The rows of a group lie close to one hidden flat surface of 10 dimensions, which may be shifted away from zero. Surfaces can cross.
Some rows, each with its group after it:
[ 18  -5  14  33 -37  -2  25  10 -23  -1 -25  -6  -5  -3  17  21]
F
[ 19   7  -5  -6  -5  -3  31   5   9   2 -10 -24  24 -31 -10   4]
G
[  2   5  -3  -2  -8   0 -12   3   7  -4  -3  -7   0  -4  -2  -7]
G
[ -7   0  -7   8 -12  -3  -2  -7   6  -2  -1  16  -2   8   6  18]
S
[ 16   9 -15  15  -2 -10 -18   5  -8 -16   1   4  10  -4  -9  11]
J
[  7  16   4   3   1  -4  16   6   1   7  -9 -16  11  10  -6   8]
J
[  2  24 -14   4  16 -21  -3  -9   1  -9   8   1   7  -2  -2   1]
J
[ 13   6  -9  22  -7  13  -7   9   8   7  16  -2 -12 -11 -14   8]
S
[  7  -3  -1   0 -15  -3 -17   2   5  -4   1   1   0  -1  -3  -6]
G
[-11 -20  17   0 -41  18   8   9  -3  -4 -11  11 -13 -12  -6  21]
C
[  0   8  10  21  12  19  -7  19  10  20   7  -8   2  39  -7 -11]
G
[ 17  -3   3   4 -17   0   5  24  -8   1   8  -7  -4   7 -12  -8]
F
[-17  30 -12  24  21  -2 -14 -14   3   4  -4  -4   2 -17  26  13]
S
[  4  -1 -29   6  22 -14  10  -6 -16 -16  15  12 -13  -6   7 -10]
F
[ -9 -11  -1   3  12  22 -14  -1  -4  13  -1 -11 -18 -18 -12  -5]
C
[ 22  -8  14  12  -3  18 -12   6  -2 -16   7   1  -6 -20 -13  -2]
N
[-30  -5  -2 -12  11  -7  -3 -38  22  20   1  10   5 -11  -5  -2]
N
[  9  13   5   4  -4  -2  10   2  -7 -13  -9 -13   1 -25  -6  14]
C
[ 15  16   0  20   9  12   6  28  14  -7  15   0  16  32 -13  -8]
S
[ -8   3   5  16   0  -2  -7  -7  10   3   2   4  16 -14  18  -8]
S
[ -3   6 -15  -5   7 -21   4  -9  -5  -8   3   9   6   6  15  -1]
F
[-12  -3  -8   1 -15 -14  -2   6  13  -1   7  14  15  21  12 -27]
S
[  4 -11   7  21 -24   7   1  13   0   7  12   8   4 -23  -1   1]
C
[ -4  -8  -2   8   5   0  -7  -3 -19 -20  15  10 -20 -39  -7 -11]
N
[  5  -7  30   0  -6  11   7  12  12  -1  -9  -8  29  15  -1 -24]
S
[  2  -6  -3  -3   9   4  -3 -12   2   0   6   4 -14  -5  -5  -7]
F
[ -7   4  23  -9   0 -12 -23  -9  -9 -14   7  -3  -7 -21   3 -30]
C
[ -2  -2  12   7   1   0  12   4 -14  -3 -21  -6  14  13 -11   0]
F
[ -8 -12  21  16  -1  -3   2   2   3  18  20  18  18  23   0 -16]
G
[-14  12 -10   6  -1  -4  -9  -2  -5 -14   0   2 -24   1   5 -10]
S
[ -7 -19  13 -20 -21  10 -25  42 -10   2  35   4 -13 -17  -5 -32]
S
[ -2  -1  20  -4  -9  -5  -2  -1  -1  -7  12   6   4 -18 -13  -7]
G
[ -4   1  -9 -14   3 -18   3 -12   9   6  11   5   5   2  -4 -13]
J
[  4 -20  34  10 -14  15   1  -9   4 -28  -5  19  -4   1  -9  -8]
S
[  1  13  -6   6 -14   2 -12  14  15   7 -12 -24  14  -2  12 -19]
G
[ 1 11  8 -9  2  7 -2  2 22 11 13 -2  2 15 -8  1]
N
[ 20   1  -9  10  -3 -23   4  13  -7  -3  26  13  19   8   1 -11]
G
[  7 -15  -4   8 -21   6   1   3  11   4  12   6  -2 -28  -7  -3]
C
[  7 -13  25  19 -10  24  -4 -14  22  29 -15 -15   9  -9 -14  -3]
C
[  6 -12   4  11   5  22  -2   6  11  19   7  -1  -5  24 -15  -4]
G
[-11  19  12 -13   4 -11   9 -10   9  10   5  -9  10 -17 -25   2]
N
[ 30   9 -11  10  10  -7   8 -10   3  13  -4 -15   1  22 -39  10]
J
[ -4   1  -5 -13  -9   1  -2  10  -5  -1  -5  -8 -16  14  -7  -1]
S
[ 15 -13  -1   4   3  -2   1 -17  -6  -3   3  18  -3   7 -10  23]
C
[  5 -23 -20   6  21   5 -12 -11 -21 -35 -15   9  -5  -6  -8 -13]
N
[ 30  -3  28 -14  18  15   9  11 -18 -12  -3 -11  17 -24  -9  26]
S
[ -6 -29  12  -5 -15  12  12 -14   7  12  -8   8   4 -24   3   1]
G
[ -2 -14   4  -4  -3   2   1 -15   9   7   0   4  -2 -10 -10  -3]
N
[ -8   3  24   3 -12  -8 -10   1   4   5  -2   4  13  25  -3 -10]
G
[  6  -3  16 -14  -4   6 -16   0   8 -20  -8  13   8  28   6  10]
N
[ -6   0   3   0  -8  -5  15  21 -16  11   3  -2   1   4  14   3]
J
[ 10   0  -2  27  -2  -3 -18  -2 -11  16   5  -5 -10   5 -22  -4]
J
[  2  19   0  -5   4  -9   3  -5  13   9  -8 -13  11  17  11  -1]
F
[ 19  -5  -8  -2 -15  -3  16  30 -15  -7  11   1   9 -15   2  14]
J
[  3  -8  -7   7  -7  21  10 -14  24   9 -10   5  -5   0 -12  24]
C
[-22   2   7  19   9   8 -17  -4  -4   7 -10   9  10  14   5   6]
F
[ -1   4 -10  10  30  15  -2 -17  15   7 -24 -13  15  18  -9  -6]
N
[  2   9 -12   6  -9  10   6 -17  39 -12   6   7  -6 -27  -5   8]
C
[ -2 -15 -14   5  11   7 -12  -1   4  11  21  14 -11  13  -9  -8]
C
[ -8   5  17 -40  10 -23   4 -21   1 -19  -7  -1  15  -9  -8 -14]
F
[ 16  -4   1   4 -27 -21  -4  -8   3   7 -28 -10  30  23 -16   0]
J
[ -5  -7  11   1  -1   3  -5 -18  14   6  -1   4   9 -17  -5  -3]
N
[ 10 -16  -3  -3  10  20   4  -5  -1  -5  16  -8 -46 -18 -16 -29]
F
[ 16 -19  -1   5 -24  -9  13  -1   1   9  13   7   1 -20  13 -10]
N
[-22  17   4 -16   6   8 -14   7  13 -22   3   2  -1  -5   8  -5]
J
[  5  -4  -3  12  -4  -6   0  10 -16  14   8  -2  -6   7  -8  -1]
J
[-19   3  13  -2 -20   2   2   3   3  -7 -13   7  -1  12   8   5]
C
[  0  13  13  -5 -17 -13  -3  17 -13 -20  -5   0   4  13   3   3]
G
[ 22  13  -3   6  -3 -14  -5 -13  14   4  -7 -15  16   7 -32  -6]
J
[-15 -20  -3 -11   8  -6  -1 -29 -13 -18 -19  12  -2 -16 -15  -1]
N
[  0  17 -17  14  18  -7   0   4 -14 -14  12   5 -16   2  13   3]
F
[ 19 -18  10 -10 -15  -1  -3  -2   2   6   6   4  12  -6 -27   5]
F

New rows. What belongs after each?
[ -5  13  -6  17   6  -7   3 -20   9 -11 -13  -7  -6  -2   6 -19]
S
[ 11   4  -3  -5  -1 -20   3 -21  16  -9   4  16  12  22   1   2]
C
[  1 -13  -8   5  -8  -8   4 -12   8  10  13  11   0 -14  17  -8]
N
[  2  10   8   3  13  10  29  18 -18  17   9 -13 -23   9  -8  15]
J
[  3 -23   9  -1 -13  -6  -4 -12   2  11   0  11   8   7  -1  -7]
C
[ 11  -8   8   4 -14   8   1   6 -16  -8  -3   6 -19   7 -11  23]
F
[-14 -12  -9  -3  -5   6  -5  -3  -5 -10  -7  11 -12  -9  23   7]
G
[  5  20  25   5 -10   6   9  -1 -11 -12 -22 -12 -18   3   8  26]
F
[ -1  -1  -3  -2  -9 -18  -5 -20   0  -3   4  17  -4  -8  25  12]
F
[ 14  -8   6  18   6  -6  -4  -8 -11  12   5  -3  16 -24   1  -2]
C
[ -9  25  -2  10  28   4  -9 -19  14   2  21  11  -8 -14   7  21]
N
[  0 -14  -4  -7  -9  -5 -10   6  -5  -4  18  22   6 -13   8  12]
S
[  7   6 -13  27  20  -1   4 -10  -7  -4   7  -6   3 -42  -5  -8]
N
[ 33 -32   5  11   4 -17  -2 -25 -22  13  10  20  16  -5  -9  13]
C
[ 34 -21 -18  -5 -15  -7  15  17  -2  -2  18  -2   0   2 -15 -22]
N
[-11  10  -2  24  24  16 -21   4   6  -3   5  -4  -3  -5  15 -23]
N
[  8  -9 -11  37  -7  -5 -32  10 -27  16  12   2 -17   9 -17  -9]
J
[ 18  -5  -4  -4 -11  -9  11  -4  -6  -6  -4   2   4  -8  -5  16]
S
[-24  -4  17  -4  -1   1  -4   9   5  10  11   6   6  14   1 -26]
G
[-12 -18   6 -26  11   8  19   8  -5  -2  25  15 -14   1 -25 -12]
G
[14  0  1 -3  7 -4  9 -3 -1 -8 -5 -8  7 -7 -3 -7]
S
[ 10  11  14  -1  18  -1   8  10  -5 -17  -1 -11  15   2   2 -21]
S
[ 14  11  -4  -7  -9 -28  -6  -4   5  -9   8   3  20   0  -9  -5]
G
[ -3   0   1  11  -4  -1  24 -13  -3  10 -14  -1 -12   5  24  18]
N
[ -8  -7 -10 -10  -2 -31   5 -26   4  15   1  10   8  11   2 -12]
J
[  2  -2  10   5 -22 -21   5  -5 -10   3  -7   2  15 -10   7   1]
J
[ -5  -5  -9  38  13  11   5  15 -15   7  -4  -3   6  11  -5 -13]
F
[-14  19 -13  15  17  10 -12  -9   5  -6  -2  -2 -29  10  -1   3]
S
[-13 -11  -6  12  10  23 -24 -16  18  13   9   2 -26 -10  -4 -17]
S
[ 10  -1  -4  24   1  11 -10  -7   5  10  12   4 -13 -13   4  12]
F
[-21   4  -1   3  19  27  -2   2   7   6  -5  -5 -14   2   5   1]
G
[-22   3 -18  -8  17 -24  13 -14  17  18  -4  10  36  32  24 -16]
G
[-19  -3   4   1   5   6   1  -7   6   3  -5   6   2  -3  11  -2]
G
[  1  -2 -14   1   4  -5  12  -1 -13  -6  14   9 -25  -9   4   3]
N
[ -2  18  22 -11   0   9  27  15  -1   6 -10 -22  -2  11  -9   9]
J
[-12 -10   3 -19   4  -8   5 -23  -2 -10 -10   5 -12   0   7 -10]
F
[ -5  -5   4 -20 -20  -9  -6  18 -36 -28  -6  15 -25  28 -12  18]
J
[-33  14   5  25   8 -13 -18   4 -10   5 -16  14  42  25  18  10]
F
[-27   3  -3  -7  16 -10  -3 -24  -2   9 -30  -3  13  11  23   3]
C
[ 17  24  15   5 -10  -5  20  29  -8 -15 -11 -22  18  16  -6  -5]
S
[  3   2  -9  -6 -14 -14 -15  15  -3 -13   3   1  11   7  -6 -12]
J
[ -3   0 -21  19  -4  17 -19 -15  20  39   0 -18 -24 -24  -8   4]
S
[-13   2   4  -9   0   8 -16   3   0 -14   6   7 -16  -4  -7  -3]
J
[-17   3  10   1  -2   0   4  16  -8  -7   7   1   2  -8  12 -11]
G
[-16   7  -8 -19 -11   2 -16  35 -15  -4  14   4 -20  18   0   6]
S
[  4   1 -23  -2  -1   0  12  12  -1  -2  -9  -6   4   4  17   2]
G
[ 19   4  28  19  -2 -13  -7 -15 -16 -10   2   4   9 -21   1   8]
C
[  5  10  -5  28  32   9  15 -12  -7  -1 -14  -9   6  -4  -7   8]
F
[ 17 -10  -1   3  -4  -3   1   2   0   3  13   1   3 -11 -16  -6]
F
[ -3 -13  -3 -13  24   3 -13  -9  -5 -14  17  10 -10 -14   4 -21]
S
[ -7   3 -13  -1  13   8 -12  11   5   0  14   2  -8  14  -1 -10]
S
[ -4  21   1  31  -6  13 -13  10   1  -6   8  -5 -23 -13  -4   4]
S
[  8   2  12  20  13  25   5  -6  -9  -7 -19 -12 -18  -9 -14  17]
N
[ 14   2  19  -9 -17   4  -1  -4  12  -1  -9 -15   6 -16 -29   4]
G
[  3   9 -25   6   5 -22   2   8 -11   7   0   0  14  27   5   1]
J
[ -3   2 -13   5  19  17  -4   1   6   6  12   4  -8  -7   1  11]
J
[ 10  -4 -10 -15  -6 -14   2  -6   3 -10   8   8   0  -3 -15   0]
J
[  1  -1 -13  24   7  -9  -3   1 -10  -1   9  13  12  -6   7   4]
F
[  5  -8 -16 -17  22  -8  -1  -5  -7 -22  17  21  -1   7   2  -2]
S
[-16 -23   5 -15  -1  24   5 -15   2   2 -25  10 -20  24  -1  22]
G
[-15 -19   9  -4 -33  -6 -13 -16   8  -1 -14   4   9 -45  27  -9]
G
[ 13  18 -11  25   8  -8  -5   6  -1   7   7 -11  13  -9  -5   0]
J
[  6  -7  -9  12   3 -13   0 -12   9 -17  17  15   5 -12   4 -30]
S
[ 10 -18 -11   9  -5  -4   5  -1  -7   8  11  18   5   2  -4  10]
C
[ 0  9 -6 -8  8 -9  6 -2 10  3  7 -1 11 10 -5 -6]
N
[  1  27  16 -13  17   1  13 -31  19  -2 -15 -15  -6   8 -29  12]
J
[-20  10  -1 -21   8   5  13   2  10  -3  -4 -15   5 -31  -1 -12]
G
[-11 -14  -3  19  -2  20 -31  17   1   6  24  11 -22   4  10 -26]
G
[ 17 -10  -4  -6  25  -5  -4 -41   1  -4  -4  15  -6  16 -13  22]
C
[ -3  -9  -5  -3   3  -6  -3 -10  11  14  -2   1  16  12  -2 -10]
F
[ 12   7 -18   6  16 -19  22  -9 -13 -12 -21 -12  26  -7  -9  -1]
N
[ -4  -7   4 -19  -8  -8  12   5  -3  -5  -4   6   4  21  -5  -1]
G
[ 11  -6  -1  23  30   2 -19  -9 -13  19  16   1   3 -10  -4  -7]
C
[ 22   4 -10 -17 -10 -20   5 -12  31  23   6 -11  21   5   6  -6]
F
[ -8   3  11 -10  -8 -14 -22  -8  17  14   6   8  30   3   3   5]
F
[-23 -28  17   9  -3  11 -34  22 -25  14  26  18 -19  15   1 -28]
C
[  4  -2  -2   5 -11  -4   1   6   4  -4  14  12   1   2  -2  -3]
C
[ -8  14   1  26   4   0 -32  -2  -4  -6  -3   1   2 -11   4   0]
J
[ -8  -2 -16 -16  18  -8   1  -8  -9 -17  -1   8  -7  10 -16  -4]
N
[  2  11  -7  -4  -1 -13   2  -2   7   5 -11  -8  16  21  -8  -4]
J
[-16  23  -2   4   2 -10  -5   2 -11 -11 -10   0  -1   0  21  17]
S
[ 4  7 -2 24 -9  8 -5 -1 11  3  3 -2 -5 -8 -4  0]
S
[  1   8  -5   7 -10 -27  -7   0 -14  -2  -2   2  10   9   0  -5]
J
